The first 10 rows are patterns. Each new row is the sum of 3 different patterns, raised or lowered, with some noise. Before adding, each is slid sideways (what falls off one end comes back at the other) and multiplied by a number that may be negative. Names go in the order of the patterns.
In the rows, 128 means zero.
Known rows, each followed by the names of its patterns:
[159 132 125 116 141 134 147 101 102 131 126 145 138 122 129 136 145  97
 125 104 129 112 111 119 150 138 126 109 128] | (7)
[138 110  97 112 154 131 141 117 144 125 148 104 108 143 134 158 140 138
 144 134 147 111 121 122 118 147 129 144 114] | (0)
[148 150 102 112 153 118 151 133 104 107 134 101 113 115 158 117 121 116
 110 146 158 100 157 115 112 141 152 132 142] | (3)
[156 113 121 107 120 138 139 108 110  97 116 125 151 119 154 112 118 151
 157 114 159 104 131 127  99 142 105 130 159] | (1)
[126 102 142 106 121 121 102 133 126 148 124 135 136 137 125 145 110 144
 137 147 155 157 143 154  97 132 135 102  97] | (5)
[117 152 146 120 141 130 147 157 101 131 152 145 138 117 113 137 110 158
 122 140 113 156 119 156 153 123 139 107 127] | (4)
[104 122 137 121 119 138 142 153 155 141 138 149 105 134 132 127 130 146
 142 106 110 147 137 106 142 144 159 136 103] | (6)
[151 133 125 110 122 133 153 144 128  99 114 129 143 139 131 100 139 146
 119 118 122 125 133 151 140 114 112 158 156] | (2)
[129 143 100 110 126 105 154 124 139 109 104 155 113 108 115 109 158 134
 145  98 114 123 105 157 106 138 107 101 145] | (9)
[103 113 123 119 121 110 104 144 115 110 103 146 146 102 158 126 128 151
 102 135 108 105 114  97 149 154 147 146 146] | (8)

New rows, each followed by the names of its patterns:
[129 124  87 113 108 147 146 118 132 152 126 133  70  96  95  73  76 140
  61 105  81 101  96  92 139 124 102  90 138] | (5) (6) (2)
[146 152 136 113 117 117 130 138 100 163 144 141 141 163 148 142 122 152
 133 132 145 120 139 132 116 112 150 122 151] | (7) (3) (6)
[130 112  98  60 140  83 108 158  93 145 125 157  82 154 117 108 160 108
 165 128  71 118 149 142  98  84 102  92 136] | (5) (4) (9)
[122 109  99 141  96 121  80  59 159 106 129  91 117 162  93 151  81 108
 142 102 128  62  84 125  83 164 113 147 154] | (7) (9) (8)
[125 112 130 114  66 109 168  89  75 117  48 177 127 138 153  95 140  86
  96  79 103 128  99 104 115 116 149 108 155] | (1) (6) (9)
[137 120 116 128 102 124 112 102 134 145 152 124 112 166 195 152 145  84
 131 134 123  85 104 103 118 116 131 120 106] | (7) (5) (2)
[ 93 121 109 109  95 106 101  83 122  99 133  91 112 100 111  82  81  96
 162 118 145  58 107 106  87  88  76 105 105] | (0) (5) (9)
[143  81  85  76  94 134  95  59  66  78  88  76 100  78 118 113  71 103
  84  56  99  64  70 101  96  99 117 116 128] | (7) (1) (5)
[ 99 132  91 116 101  89 130 124  68 125  48 101 114 125 132 117  77 126
 116 103  73  58  93 133 125  87  78 113 119] | (0) (1) (8)
[119 159 116 128  95 114 125 148 106  89 164  97 179 137 138 155  95 131
  82 141 132 100 159 103 147 115 115 114  86] | (0) (4) (9)
[103  91  79  81 113 139 125  76  77 128  95  99  85 107 106 135 104  73
 103 102 104 106  99  93  91  94  92 135 100] | (7) (6) (2)
[125 176 124 165 101 147 162 161 182 129 143 130 124 161 127 109 115 125
 134 140 152 126 174 153 111 152 146 144 125] | (7) (6) (9)
[154 112 111 124 101 165 161 150 131 128 126 141  93 138 106 139 128 149
 154 162 119 133 141  81  93 140 140 134 101] | (5) (4) (6)
[157 125 102 118  66 117 110 119 135  91 140  62 125  87 135  88  82 120
 100 147 104 105 100  80 112  80 126 116  75] | (4) (6) (9)
[176 134 166  99 142 108 126 147 127 104 146  97 192 153 121  92 139 140
 135 123 177 131 109 142 124 107 167 140 101] | (3) (5) (4)
[145 119 119 107 189 131 111 146 132 164 167 101 175 116 115 121 126 147
 188 174 171 143  84 157 121 159 150  91  99] | (3) (9) (8)
[125 199 129 146 120 170 164 145 129 157 155 202  86 121 168 100 119 115
  84 200 119 175 179 191 156 166  96 168 150] | (5) (4) (8)
[172 176 200 159 177 135 166 158 185 198 104 154 179 181 197 124 144 153
 178 155 114 146 176 214 174 179 169 147 172] | (3) (6) (9)
[157 193 118 105 101 144 125 132 154 172 181 154 125 142 148 161 146 147
 143 144 193 124 135 153 139 157 147 155 160] | (7) (6) (8)
[111 156 118 185 170 148 144 134 147 183 132 135 129 171 132 158 153 133
 105 186  89 167 129 160 156 161 185 114 103] | (1) (4) (6)
[159 122 131 107 105 146 104 124  88  81  91  93 146  98 150  98 124 138
 102 154 122 107 126  70 157  96 109 110  65] | (1) (9) (8)
[108  99  93 144 128 161 115 134 161 177 138 172 106 160 122 126 163 133
 146 188 138 107 117 108 108 120 132 133 124] | (1) (5) (6)
[ 92 125 121  61  90 151  43  76 104  69 158 123  88 136 117 131 116 106
  89  80 109 125 105  98 116  79 146 106  83] | (3) (1) (8)
[174 182 131 166 174 164 152 131 171 170 192 177 182 167 177 129 137 168
 135 140 146 112 186 152 186 171 187 158 132] | (1) (6) (8)
[138 165 154 171 142 127 144 126 166 145 146 126 146 151 217 193 149 142
  94 140 166 148 139 118 195 141 145 151 162] | (7) (6) (2)
[110 157 161 163 151 157 177 170 142 108 161 118 141 127 158 189 170 157
 124 141 177 115 176 120 165 148 134 174 109] | (6) (2) (9)
[127 117 129 138 114 126 111 120 149 146 138 137 162 152 117 160 155 128
 168 125 113 146 103 162 133 129 141 143 106] | (3) (1) (2)
[ 79 131 115 144 147  87 102  94 142 102 122 121  74 142 130 136 148  98
 140  99 126 136 108 155 125  99 110 114 126] | (0) (3) (9)
[138 161 110 165  94 132 161 117 135 111 179 121 132 112  77 134 159 154
 153  99 158 137 150 102  70 128 111 167 166] | (0) (6) (9)
[133 101 114  72  58 143 121 157 102 103 112 125 144 147 120 116  85 152
 105 139 126 105  91 132 108  97  81 113 105] | (1) (5) (9)
[159 171 173 136 183 138 152 168 137 142 138 147 154 140 176 139 213 135
 142 203 166 145 165 134 178 116 151 174 148] | (1) (4) (9)
[109 176 161 123 143 156 131 160 107 108 124 162 132 163 153  74 140 132
 175 153  95 132  93 171 158 154 136 104 113] | (4) (2) (9)
[107  95 107  84 150  97 157 136 168 162 163  82 134 142 161 121 121 130
 129 141  87 112 115 140 113 119 117 113 122] | (0) (5) (6)
[148 117 124 151 128  95  95 132 166  90 104 114 144 145 136 108 133  98
 116 113 169 130 154 121 120 138 157 114 124] | (4) (6) (2)
[105 150 129 178 117 141 160 140 142  91 132 127 139 126 122 123 146 125
 121 107 100  87 114  86 194 122 138 185 176] | (0) (5) (6)
[141 154 153 129 166 139 137 128 112 106 106 118 143 133 169  70 113 110
 145 110 104 120 177 139 113 126 110 140 106] | (7) (6) (2)
[110 117  92 135 137 108 145 155  92 115  81  91  94 105 138 164 111 114
 103 105 102 125  80 138 100 129  93 154 142] | (7) (0) (3)
[142 135  98 116 148 120 122 141  90 156 136 151 152 112 175 158 122  83
 165 108 138 102 111 143 194 161 148 135 145] | (7) (1) (6)
[143 124 108 108  48 104 164 120 126 123 105 134  72 154 124  92  69  88
  84 162  97 111  82 119 117 115  93  84  62] | (3) (1) (2)
[162 153 148 102 111 151 103 110 133  96 141 120 130  98  95 128 162 140
  96 116 117 129 147 145 104 110 145 146 191] | (7) (5) (2)
[111 120 133 121 161 136 156 108 110 120 115 121 123 104 130 125 144 112
 169 123 129 135 106 132 159 114 129 109 119] | (0) (5) (8)
[112 138  84  88 119  89  88 103 111  98 132 120 166  89  72 129 148 120
 147  80 132  70  71 127  97 142 135 145 105] | (1) (2) (8)
[149 154 135 132 104 127 152 144 120  96 110 151 165 117 134 151 158 170
 128 150 113 123 168 144 108  93 135 131 151] | (7) (5) (2)
[126 142 130 109 161 132 127 123 147  79 121 154 125 123  95 108 142 108
 140 156 138 140 103 103 131 138 127 150 139] | (1) (2) (8)
[151  81  86  75  80  98 166 147 120 120 121 132 168  66 144 172 162  82
  83 114 103  90 138  69 166 109 141 123 123] | (0) (4) (8)
[157 133  79 137 122 107 169 139 113 154 182 160 113  94 151 129 156 169
 119 118 103 106 121 140 153 127 105 130 109] | (3) (5) (2)
[124 159 138 151 149 145 121 179 141 169 111 109 165 140 162 158 129 165
 135 155 191 143 178 116  99 112 149 117 148] | (3) (2) (8)
[ 99 152  94 135 129 132 129 142 166 126 137 153 158 151 128 125 154 137
 136  99 129 149 156 139 166 103 123 125 180] | (7) (0) (4)
[ 83 106 114 105 150 125 132 101  98 124  91 121 137 114 157 126  90 104
 125  95  94 121 119 122 113 108 137  79 139] | (0) (5) (4)
[142 113 125 126 158 141 120  69 110  85 151 104 136  97  58 119 115 167
 129 144  94 128 140 121  99 120 110 164 165] | (5) (4) (2)
[126  75 143 111 160 143 125 142  93 125 130 113 172 100 114 146 171 172
 136 155 173 127 101 144 103 155 118 135 107] | (3) (4) (6)
[166 133 141 206 159 172 145 134 184 125 184 132 142 156 187 186 170 173
 146 149 175 130 148 143 131 161 169 162 166] | (4) (6) (9)
[142 126 141 171 169 156 132 130 126 153 164 158 150 127 126 153 170 168
 152 116 134 161 145 126 133 140 170 159 140] | (7) (6) (2)
[107 133 117 117 111  98  72 129 141 139 131 104 111 138 139 113 104 112
 163 140 119 103  90  99 128 129  89  73 135] | (7) (5) (2)
[138 142 111 123 155 147 110 181 104 100 116  87 136 102 115 133 154 104
  86  90  73 149 126  85 122 103 127 144 140] | (0) (1) (5)
[130 114 135 149 142 107  90 111 171 141 151 129 129 109 154 180 144 172
 103 100 150 107 155  98 119 133 137 149 166] | (1) (9) (8)
[200 160 129 115 164 125 125 126 155 183 177 160 152 155 179 121 179 125
 150 183 179 122 179 159 178 129 151 143 167] | (0) (3) (6)
[ 74  63  73 147 140  72 127  93  81 132 102 113 120 125 147  82  90 112
 106 102 100  72  78  91  93  81  64 100  80] | (3) (5) (6)
[169 124 130 172 180 191 148  66 129 112 132 113 111 110 153 130 143 124
 143 168  92 159 117 134 158 171 141 144 110] | (3) (5) (6)
[ 92 118 134  85 131  18  75  81  38  60  36  55 115  89  49  62  25  84
  98 101  57  55  51  79  70 108  43 127  71] | (7) (1) (5)
[126 153 173  92 142 147 133 127 102 113 151 173 158 139 167 132 141  95
 122 122  87 109 123 143 145  97 125 115 116] | (5) (6) (9)
[108 104 115 102 121  71 126  93 126  65 113 120  98 121  76  43 116  72
 115 107  83  71  97  75  82  70 118 110  82] | (0) (3) (4)
[ 87  91 101  70 115 130  87 105  62 106 123  94 111 120 136 135  97  99
 103 110  90 100 109 127 149 138  95 103 121] | (0) (5) (6)
[158 163 138 106  89 130 118 108  92 110 152 173 134 127 152 182 130 150
 144 122 146 141 178  89 128 115 120 116 127] | (5) (4) (6)
[114 103 145 155 123  74 139 126 125 105 103 107 126  88 161 116  88  68
 116 109 121  86 139 129  90 113  97  93 111] | (7) (3) (6)
[168 152 127 111 117 164 130 128 123 121 160 157 115 106  98 108 111 140
 100 114  99 113 113 114 190 129 124 138 115] | (0) (5) (9)
[172 142 115 101 135 119 165 113 137 141 159 137 121  94  94 123 120 127
 151 125 139 136 146 184 131 133  98 160 114] | (7) (0) (1)
[147 164 147 163 136 143 114 148 157  92 133 179 168 169 118 123 148 165
 164 106 109 163 143 166 173 181 174 138 131] | (7) (6) (8)
[ 82 116  98 116 148  80  67 127 120 123 141 117 131  99  71  89 120  73
  87  90  75 142 116 150 140 115 126  75  97] | (1) (4) (6)
[152  94  97 107 147 142 157 148  99 110  94 130 122 136 138 105 127 148
 201 136 158 111 149 157 134 154 102 104 159] | (5) (4) (2)
[144 117  87 166 145 136 140 122 176 183 132 107 116 118  94 176  75 137
  99 103 158 126 149 105 135 142  92 164 117] | (7) (5) (9)
[127 131 100  84  97 133 140  91  88  67 131  53  77 127  49  96  99  72
 113  59 132 116  97 126  75  92 112  78  77] | (0) (3) (8)
[135 142 136 116 142 128 126 122 125 126 121 112 113 129 115 115 166 137
 135  95 147 151 128 114 138 101 135 116  94] | (7) (6) (2)
[131 174 178 150 126 117 137 105 160 125  87 149 133 174 182 128 169 101
 109 133 138 118 196 150 163 154 128 177 127] | (1) (6) (8)
